There are 4 ways to turn a row about zero (a turn may also mirror it). The second row of each pair is the first, turned, with some noise. The first 36 pairs use one turn. New pairs use 3 turns, one after the other, and a turn may come again.
Some pairs, each with its turns in order after it:
[25 14  5  4 -5  7 -9 17]
[ 16   2  -2   2 -28  -5  13 -13] => Gifo

[ -3  -9 -21 -11  22  24  -4  -7]
[-19  21 -23  10  -5  -2 -21   0] => feli

[-23  16  25  28 -10   1  13 -20]
[ -9   7   0 -16  24   9  37  21] => dirod

[ -5 -16  10  -7  21   9  13  -2]
[ 2 21 -3 24  5 -2 -7 -3] => rako

[ -6  12  -2  16 -43   7   9   0]
[ -8 -14 -12 -26   3  13  -2  33] => dirod

[ 19 -19   3   5  18  12 -16  32]
[ 10   9  12  22 -38 -14 -11   3] => Gifo

[ -9 -18  -6 -18   4 -27   4   8]
[  9 -13  10  23 -18  15   2  -6] => rako

[-28  20  30   2  15   8 -12  -3]
[ -5 -19  33   5  20 -20   9 -11] => Gifo

[-13   5  20 -22  -4  -2   1   6]
[ 14   3  -9   4 -22 -15   6 -12] => rako

[21  1 13 11  7 -4 -9 20]
[ -2  -8  -2 -28  -4 -15   5 -16] => feli

[-19  28   5  31  34 -16 -11  -1]
[ -6  23  35 -20   0 -22  32  -7] => dirod

[-16   0  12  33 -38   9   1  -2]
[-17  -7  -8 -12   2   7  16  47] => dirod

[  4  12 -40 -13  -4  -4   5   8]
[ 17  -3  10 -11  12  31  21 -11] => rako

[ 22 -31   2   3 -24  -1 -21  27]
[-28 -14 -12  26 -23  -3 -26  15] => dirod

[ -9   8  23  10 -18 -21  -2  -8]
[ -5  -1   3  15  22  13  17 -19] => Gifo

[-17  11   3  19  -8 -11 -13  -1]
[-17 -21 -15  -8 -11  -3   8   9] => rako

[  9 -17  13   7 -12   1 -18   0]
[-20  -9  -5  19 -10  -3   5  12] => dirod

[-14 -33  19  -4  -8  20  -3  17]
[ 0 18 40  5 -9 14 -5 14] => Gifo

[-12   2  -9   9  -6 -24 -13 -11]
[ 24 -13   5   5   3  -3 -18   9] => feli

[ -5   0  -4  14  10 -13  -9  -2]
[ 13  -6  -3  -1   6 -14 -13   1] => feli

[ -7 -18 -26  18  18  -2   9  17]
[ 24  32 -12  -4  -2  -7 -11  -7] => feli

[-5 -1 14 -1 17  9 23 -5]
[ 7 15  2  5 14 17  9 -8] => dirod

[  8 -12   6  -1   8 -14   9 -11]
[-14  21 -13   7  10  -2   1   2] => Gifo

[ 13  -8   4 -26   2  11  13  38]
[ 13  33  17  -6 -20   8  -5 -22] => rako

[ 22  19   0  -5   9  -9 -10   5]
[ -1  -7 -16   5 -16 -17  12 -15] => Gifo

[ 6  6  3  4 11 15  2 -3]
[ 10   4   5  -7  -2 -19  -7  -4] => Gifo

[ 21 -16 -11   2  -1  28 -12   9]
[-11   8 -28 -25 -14  11   0   0] => feli

[ 11 -15 -24  -7   2   9  -2   7]
[ -2  17 -11  -4 -22   9 -11   4] => feli

[-12 -11   1 -14 -14  13  28 -20]
[ 21   0 -21   4  25  17  -3  11] => dirod

[  3  -4   3   7  -5 -13  -8  31]
[-25  10   2  -1 -16  -8 -15   3] => dirod

[ -2 -39  12   7 -33  -3 -43 -16]
[ -9 -47   1   2  -3 -14 -47 -14] => rako

[-12  15  -7  -1   5  -3 -40  13]
[ 10 -16 -27 -21 -14  17 -11   6] => rako

[ -9 -10  27  -7 -17  20 -21 -11]
[-13 -27 -23   6   3  11  19  18] => feli

[  5 -10 -21  -8 -32  15  -2  -5]
[  2 -16  15 -14  22   1  -4 -32] => rako

[-21  24  -6 -13  23  -6   9   0]
[ -7   5  11  28  10 -11 -15 -19] => feli

[-16   5  11   8   8  29  10   3]
[ 18   2  27 -11  14 -13   1   5] => Gifo

New pairs, each followed by its turns in order:
[  3 -26   1   8  30 -23  30  -1]
[ -6 -23   6  30  -6  -2  -7  40] => dirod Gifo rako

[-14   0  18   3  26  -7 -11 -13]
[ 18   4 -10  -2  22 -27  -5   0] => Gifo Gifo feli

[-11   3   9 -23   7   6  16  20]
[ 8 31 -3 14 -9 10 -2 -2] => feli dirod rako

[  6  -3  -6  11  -6 -18 -18   2]
[  1  -5   1  12   7  19 -18  -2] => feli dirod Gifo

[ -1  21  10   2 -22  -1  16  30]
[  3 -35  -7 -11  -2  -1 -27 -11] => dirod dirod dirod

[ 18 -18  -2  10   5  -9  17 -12]
[  6 -32  -2   5  -6   4  -6   1] => dirod rako Gifo

[ 13  10  18  -7 -18   3  -2  -1]
[ 16   0   8  13  -2  11  -4 -10] => Gifo dirod dirod

[ 20   7   8 -16   9  23  -2   5]
[11 28  7 -1  7  0 -5 19] => feli rako feli

[19 14  2 19 14  2 10 26]
[15 22 21 16  7  6 -7 22] => dirod feli dirod

[  0   5 -22   4 -11  -7   4 -32]
[ 26 -11  -1   7  19 -12 -12   5] => feli feli dirod

[ -1  -6  21 -14 -10  -1  26  -5]
[ -1  11  28  -2   7  16   3 -16] => Gifo rako feli

[  4  -1  -2  -1  18 -15  -8 -14]
[ 20  -2  -5 -12   7  -9  11 -14] => dirod rako feli

[-12 -11  -9 -11  -3  10  12  21]
[ 12  23   4   5  -4   1 -17 -17] => feli dirod rako

[  2   1  -5 -16  -8  -5 -10  -9]
[ 0 -7  5 10 17  7 -2  9] => Gifo rako rako

[-15   5  27  27 -17   5  -8  -1]
[-27  -5  14   9  22 -11 -13 -15] => rako rako rako

[  3 -17  11   5 -19  -8 -10   7]
[-15  20 -12  14   7  -6  -6  -5] => Gifo feli feli

[ -7  -4   0 -11  -8  17  11 -28]
[ 9  2 -2  4 30  8 13 15] => feli feli rako

[ -5  21   9 -10  33  -7   2   9]
[ 12  -2 -34   9 -24  -2   3   1] => rako dirod dirod

[  9   3  16 -10  -6 -15  24   8]
[-10  -2  11 -21 -10 -20   5  -8] => Gifo dirod Gifo

[-25   4   5  10 -18   8  16   0]
[-12  -3 -10   9 -11 -30   1   6] => rako dirod Gifo

[-10   5 -18 -16   3  -2  10 -10]
[ 17  -6 -15   3 -11   5  13  -9] => Gifo Gifo feli

[  8   1   6  30   3 -18 -15 -33]
[-33  11   4  -1 -10   6   1  34] => rako Gifo dirod

[-25  19 -20 -17 -31  22   8  22]
[  5  -1 -32 -18  16  31 -29   1] => Gifo dirod feli

[ 11 -38 -16   6  -6 -28  -7 -24]
[-13  -6 -41   3 -15   1  -1  34] => rako feli Gifo

[ 37  -6   8 -28  -8 -16  16   9]
[  3  33  -2 -13  14   3  40   7] => feli feli feli

[ -2   2   4  24 -15   4   5 -13]
[ -4   0  15 -18   5 -12   4 -15] => rako dirod dirod

[  7 -21   8  -1 -25  -6 -16  13]
[  1  -3 -21 -19  -9  29  -2  10] => feli feli dirod

[ 12   9  -4 -14  -7  -8  -2  -6]
[-12  -7  -2   1  11  -3  16   5] => feli Gifo feli

[-15  38  -4   5 -29  11   8  -5]
[-29   3   2 -22 -22 -29  10  15] => rako feli rako

[-20   2  19  -2  -5  -8  32   0]
[  5  28  13   3  -6 -19  -9  23] => rako feli rako

[-27  30   3   1   1   6  -6  -1]
[-11 -24   1 -17  17  19   7 -11] => rako feli feli

[ 29  21  -1  31  -2 -10   3  -4]
[ 21 -27  17 -13 -12 -20 -13  -7] => Gifo Gifo dirod

[ 16  -2   3  25  27 -36   7  -4]
[ 13  16  10 -22  34  -7   2  29] => feli Gifo dirod

[ -6  21 -33 -13   0  11  15   1]
[  1 -14 -10  11 -12  14 -24 -29] => Gifo dirod Gifo

[ -7  13   5  14  -5  -1   2 -15]
[ -4 -14   4  -1 -18  -2   3  14] => feli Gifo rako

[ -5 -11  12  15  20   4 -17  -2]
[  7   2 -12   3  18   2  -4 -25] => rako rako rako

[ -2  -1 -11 -11 -35  -2  -5   7]
[-22  13   4  -5 -25   7   6 -15] => rako feli rako

[-10   0  21   4   5  -4 -13  -5]
[ -9  -9  -1 -16 -13  10   1   6] => rako feli feli

[ -4 -12 -30 -18  22  28 -23  -4]
[ 16 -15  34  -5 -36   3  -8 -16] => feli dirod rako

[ -1   2   4  -3 -19   7  17  -4]
[ -6   7  -5   1  -8 -12  20  -2] => feli Gifo Gifo

[ -1 -14 -12   1 -10 -12   0  14]
[ 12 -19  -4 -10   2  12  -2  -2] => feli Gifo dirod

[ -8  -9 -13   6  16   6 -20 -13]
[ 23   3   9   1 -20   3  11  -1] => rako rako dirod

[-11   4  12   3 -15 -11  12  32]
[ 20 -18   0   0  11  11 -26   3] => dirod rako dirod

[-16  10  -2   2 -19   4  -6  16]
[  7 -18 -13  -2 -10 -17  -9  -8] => dirod dirod dirod

